There are 10 hidden switches. A switch that is on adds its own fixed numbers to the row, and there is some noise. The rows also spread widely along 11 directions, which tell nothing about the answers.
In the rows, 128 means zero.
Some rows, each with its switches (1 for on, 0 for off) after it:
[ 81 128  71 125 137 102 185 120  71  86 153 147  83  96 151 143  31  43
 191 134 111 115  68 105 171 205] | 1 1 0 1 0 1 0 1 1 0
[114 123 127 146 141 112 124 133 110 126 146 156 127 102 129 135  91 114
 136  97 133 115 135 114 162 126] | 0 0 1 1 0 0 1 0 1 0
[117  98  71 103 101 212  96 122 118 123 109 129 126 123 138 100 109 108
 107 130 105  91 126  73 154 186] | 0 0 1 1 0 1 1 1 1 1
[163 121 108 140 192 162 161 136  82 104 168 168 150 173  73 176  49 106
 127 120 128 162  89 141 106 121] | 1 1 1 0 0 1 0 0 1 0
[141 129 138 154 155 122 135 135  86 152 149 119  99 120 125 116 120 122
 135 103 124 133 139 111 131 137] | 1 0 0 1 1 1 0 1 0 0
[132 117 179 151 154 123 117 140 103 128 113 105 112 138  82 114 166 120
 139 141 119 169 112 138  97 119] | 1 1 0 1 0 1 0 1 0 1
[129 130  86 138 128 130 141 107 116 101 148 112 127 144 126 122 101 131
 131 137 141 107 143  99 132 129] | 0 1 0 0 0 1 0 1 1 1
[112 140 128 142 155 153 129 147 132 115 114 125 105 109 119 128 126 133
 141 133 142 158  89 122 121  90] | 0 1 0 0 1 1 1 1 1 0
[ 94 152  98 183 143 149 118 118 170  55 109 104 116 134  98 144 178 125
 152 200 153 163 101 105 109  72] | 1 1 0 1 0 1 1 1 0 0
[115 154 118 150 124  93 122 124 157  98  97 136 104 114 163 107 134 166
 127 145 143 114 144  79 127 104] | 1 1 1 1 1 0 1 0 1 1
[165 108  92  88 133 151 162 134  90 104 141 177  83 140 146 109  55 131
 101 125 107  57  78  62 125 166] | 1 1 1 1 0 0 0 1 0 0
[130  99  90 138 112  67 162  72  93 128 122 134 112 108 168 112  52 101
 164 113 124 144 118 155 159 186] | 0 1 0 1 0 1 0 1 0 0
[136 125 136 139 150  83 144 124 136 107 134 158 134 135 128 132  84 139
 135 126 137 141 136 126 115 109] | 1 1 1 0 0 0 0 0 1 1
[141 149 173 170 186 137 128 149 121 110 143  89 134 161  86 132 169 126
 129 157 114 150 146 120  53 102] | 1 0 0 1 1 0 0 0 1 0
[ 92 138  99 157 131 127 127 101 137  83 110 134 127 107 138 141 120  95
 181 146 123 163 115 149 143 123] | 1 0 1 0 0 0 0 1 1 1
[167 145 135 143  93 129  96  73 146 116  67  84 122 135 158  71 199 208
 106 149 118 131 156 131  98  89] | 0 0 1 0 0 1 0 1 0 1
[114 108 173 144 146  92 149 134 147 141 143  91  83 117 152  89 123 122
 129 139  96 165 175 104  60 146] | 0 1 0 1 1 0 1 1 1 0
[144 118  93 151 134 115 135  94 122 119 125 122 136 141 137 110  93 133
 127 128 127 135 152 118 129 154] | 1 1 0 1 0 1 1 1 1 0
[101 114 146 162 123 153  92 117 131 145 120 105 129 122 129 114 165 113
 129 105 103 181 179 144 126 144] | 0 0 1 0 0 0 1 0 0 0
[ 93 106 125 126 159 112 145 162 100 140 148 153 114  95 126 132  60  75
 153 102 118 134 104 112 161 177] | 1 1 0 1 0 1 1 1 1 0
[142 113 141 117 104  70 130 103 104 109 105 141 128 129 147  88 105 136
 139 120 128  93 133 115 133 148] | 1 1 1 0 0 0 0 0 1 0
[119 131 144 127 170 120 147 173 127 119 154 163 118 101 118 145  90 116
 129 119 139 109  93 111 134 104] | 0 0 0 1 0 0 0 0 1 0
[123 119 116 151 109  81 123  93 169 120  90 113 137 105 179  97 126 142
 144 141 146 141 158 136 123 128] | 0 0 0 1 1 0 0 0 1 0
[111 133 109 162 124  90 134  88 105 112 107 127 126 113 144 120 108 105
 179 105 130 162 118 175 164 144] | 1 1 0 0 0 0 0 1 1 0
[172 144  92 188 166 205 100  97  75 122  96 128 152 173  61 157 149 142
 132 105 145 197  81 192 153  96] | 1 1 0 1 0 1 0 1 0 1
[123 136 149 143 130 103 122 140 206 111  91 128 104 115 151  95 150 181
 113 161 160 167 141  94  91  68] | 1 1 0 0 1 1 1 0 1 0

New rows, each followed by its switches (1 for on, 0 for off):
[113 146 133 152 144 115 128 133 128 109 148 133 118 114 126 135 129 143
 128 129 138 124 142 103 131  91] | 0 0 1 0 0 1 1 0 0 0
[117 112  96 142 125  69 146 105 120 128 124 146 139 121 152 122  64 114
 160 114 161 147 146 130 161 151] | 1 1 0 0 1 1 0 0 1 1
[136 129 118 135 144 133 153 115 111  95 137 130 111 129 115 126 103 109
 150 150 122 138 101 125 114 127] | 1 0 0 0 0 1 0 1 1 0
[154 153 146  97 147 107 164 174 189  92 125 164  48 113 167  86 106 208
  75 171 131  65 101  25  80  74] | 1 1 0 1 0 0 1 1 1 1
[136 148 147 128 162 116 127 146 133  85  95 156 131 119 106 141 133 151
 131 172 139 118  69 109 110  77] | 1 0 1 1 0 1 1 0 0 1
[108 115 149 133 178 159 120 155 130 107  80 140 165 115  77 156 120  82
 179 148 129 209  31 199 116 108] | 1 1 0 0 0 1 0 1 1 0
[131 162  75 148 148 141 142 109 129  95 124 137 126 118 145 136  99 139
 144 134 133 123 107 123 149 116] | 1 0 0 0 0 1 1 1 1 0
[103 169  87 156 123 185  84 139 130 101 102 121 127 106 135 128 181 148
 133 121 139 104 111 100 179  93] | 1 0 1 0 0 1 0 1 0 0
[126 141 103 176 149 118 141 110 100 107 143 113 108 141 122 127 116 114
 153 124 137 136 138 118 129 128] | 1 1 0 1 1 0 0 1 1 0
[110  98 147 141 101  60 138  85 132  96 120 165 110  96 131 120  95 106
 174 134 158 161 123 152 151  97] | 0 0 1 0 0 0 0 0 1 1
[102  98 188 151 119 100 108 112 128  95 106  94 128 140  86 108 174  95
 153 170 119 170 146 134  79 122] | 0 1 1 1 0 0 0 0 1 1
[ 85 137 117 131 129 157 111 149 131  68 117 129 135 117 102 137 147  91
 157 170 138 113  91  91 135 113] | 1 0 1 0 0 1 0 0 1 0
[131 144 129 149 166 141 135 144 128 130 134 132 112 118 130 136 103 145
 119 114 112 167 120 129 115 108] | 0 1 1 1 0 1 0 1 1 1
[132 121 116  97 146 113 139 153 104 126 114 141 156 122 141 127  82 130
 128 116 130  85  84 121 142 157] | 0 1 0 0 0 1 0 0 0 0
[122 102 113 110  99  85 161 101 143 103  92 177  76  91 173  97  59 130
 150 136 158 145  76 123 144 123] | 0 1 0 0 1 0 1 0 1 0
[146 123 136 132 159 155 126 174 153 151 153 160  96 129 127 120  94 180
  67 106 150 133 157  57 113  84] | 0 1 1 1 1 1 1 0 1 1
[172 177 105 151 144 130 140  86 100  74 100 102 129 144 122 125 153 176
 138 162 132 102  80 143 104  74] | 0 0 0 0 0 1 0 1 0 0
[134 117 136 126 149 140 126 157 133 131 136 142 130 141 123 125 114 139
 105 121 121 142 132 103 109 129] | 1 1 1 0 0 1 0 0 0 0
[105 121 149 115 160 146 132 161 126  84 122 101 139 148  95 138 143  97
 130 194  98 126  94  91  59 145] | 0 1 1 1 0 1 0 0 0 1
[147 169 104 168 145 124 127  97 148 123  82  71 125 137 172 107 161 184
 122 149 109 168 142 144  83 119] | 0 1 0 1 1 1 0 1 0 1
[147 155 155 149 168  83 175 112  86  76 165 120 107 158  97 136 113 117
 153 164 114 119 123 119  75 111] | 1 0 0 0 0 0 0 0 1 1
[118 152 111 167 135 123 123 113 110  80 148 108 130 147 105 133 145 119
 140 160 132 108 159  80 125 119] | 1 0 1 1 0 1 0 0 1 1
[138 153  97 171 125 122 131  87 118  73 149  92 121 148 117 118 154 140
 133 159 143  75 155  91 118  98] | 0 0 0 1 0 0 0 1 1 0
[113 107 122 126 162 111 133 169 156 135 151 149 156 125 128 138  81 124
 115 116 144 112 146 104 132 134] | 0 1 0 1 0 0 0 0 1 1
[127 136 122 130 146 111 160 143 119 106 154 140  97 131 136 123  87 133
 128 128 147 105 118  88 114 113] | 0 1 0 0 1 0 0 0 1 0
[ 89 137 115 180 111 162  96 136 159 123 150 123  86 114 130 119 162 128
 113 120 142 168 195  70 158 109] | 1 0 1 1 0 1 0 0 1 1
[108 122 106 126 134 147  94 151 201 104  64 149 161 102 140 126 132 148
 129 158 150 145  92 120 135  95] | 1 1 1 1 0 1 0 1 1 1
[127 121 138 133 123 163 104 122 105  88 124 119 142 146  88 120 155 110
 134 144 134 103 115 112 119 108] | 0 0 1 0 0 0 0 0 1 0
[143 164 105 155 142 123 115 133 148 121  91 119 139 117 151 119 136 187
 114 121 160 127 119 121 137  85] | 0 1 0 1 1 1 0 0 1 0
[113 136 155 150 129  87 137  84 100  96  91  79 119 120 132 104 161  98
 183 172  87 166 112 162  89 156] | 1 0 0 0 0 1 1 1 0 0
[ 58  98 150 131 133 123 117 178 175 139 128 107  91  93 153 107 144  94
 136 153 108 163 161  66  99 158] | 1 1 1 1 1 1 0 1 0 1
[133 145 152 134 151 112 132 148  93 148 111 144 110  97 136 118 107 129
 136  94 114 148 102 140 155 145] | 1 0 0 1 0 1 0 0 1 1
[150 127  97 154 163 150 117 157 161 132 170 159 152 150 109 149  92 176
  74 104 172 119 176  77 137  72] | 0 1 1 1 0 1 0 0 1 1
[127 149  84 182 145 163 101 128 134 113 149 141 148 156  98 144 133 149
 112  94 172 128 165 109 175  89] | 1 1 0 0 0 0 1 0 1 0
[113 111 118 151 129 160 119 110 152 111 116 131 109 119 128 122 131 116
 137 148 116 191 132 130 113 120] | 1 0 1 0 0 1 1 1 0 0
[130 123  96 126 131 125 126 123 119 118 102 145 137 109 144 117  95 128
 138 109 139  98  89 133 164 137] | 0 1 0 1 0 0 0 1 1 0
[113 108 113 162 133 106 134 121 107 125 167 140 122 133 119 132  84  98
 136 104 137 151 172 102 152 154] | 1 1 1 1 0 1 0 0 1 0
[127 133 129 143 166 115 172 141 106 114 176 160  80 110 118 147  78 110
 149 121 134 143  98 115 135 105] | 1 0 0 0 0 1 0 1 0 0
[144 136  89 161 171 187  93 152  92 150 129 145 172 164  91 153 123 142
 114  72 161 125 127 135 176 118] | 1 1 0 0 1 0 0 0 0 1
[143 136 114 158 125 113 146  75  85 124 130 111  94 130 152 107 102 123
 155 120 105 166 155 134 119 151] | 1 0 1 0 1 1 0 1 1 1
[ 92  78 140 131 124 129 112 152  74 164 146 161 114  96 111 131  83  71
 143  66 134 153 118 124 196 173] | 0 1 1 1 0 1 0 0 0 0
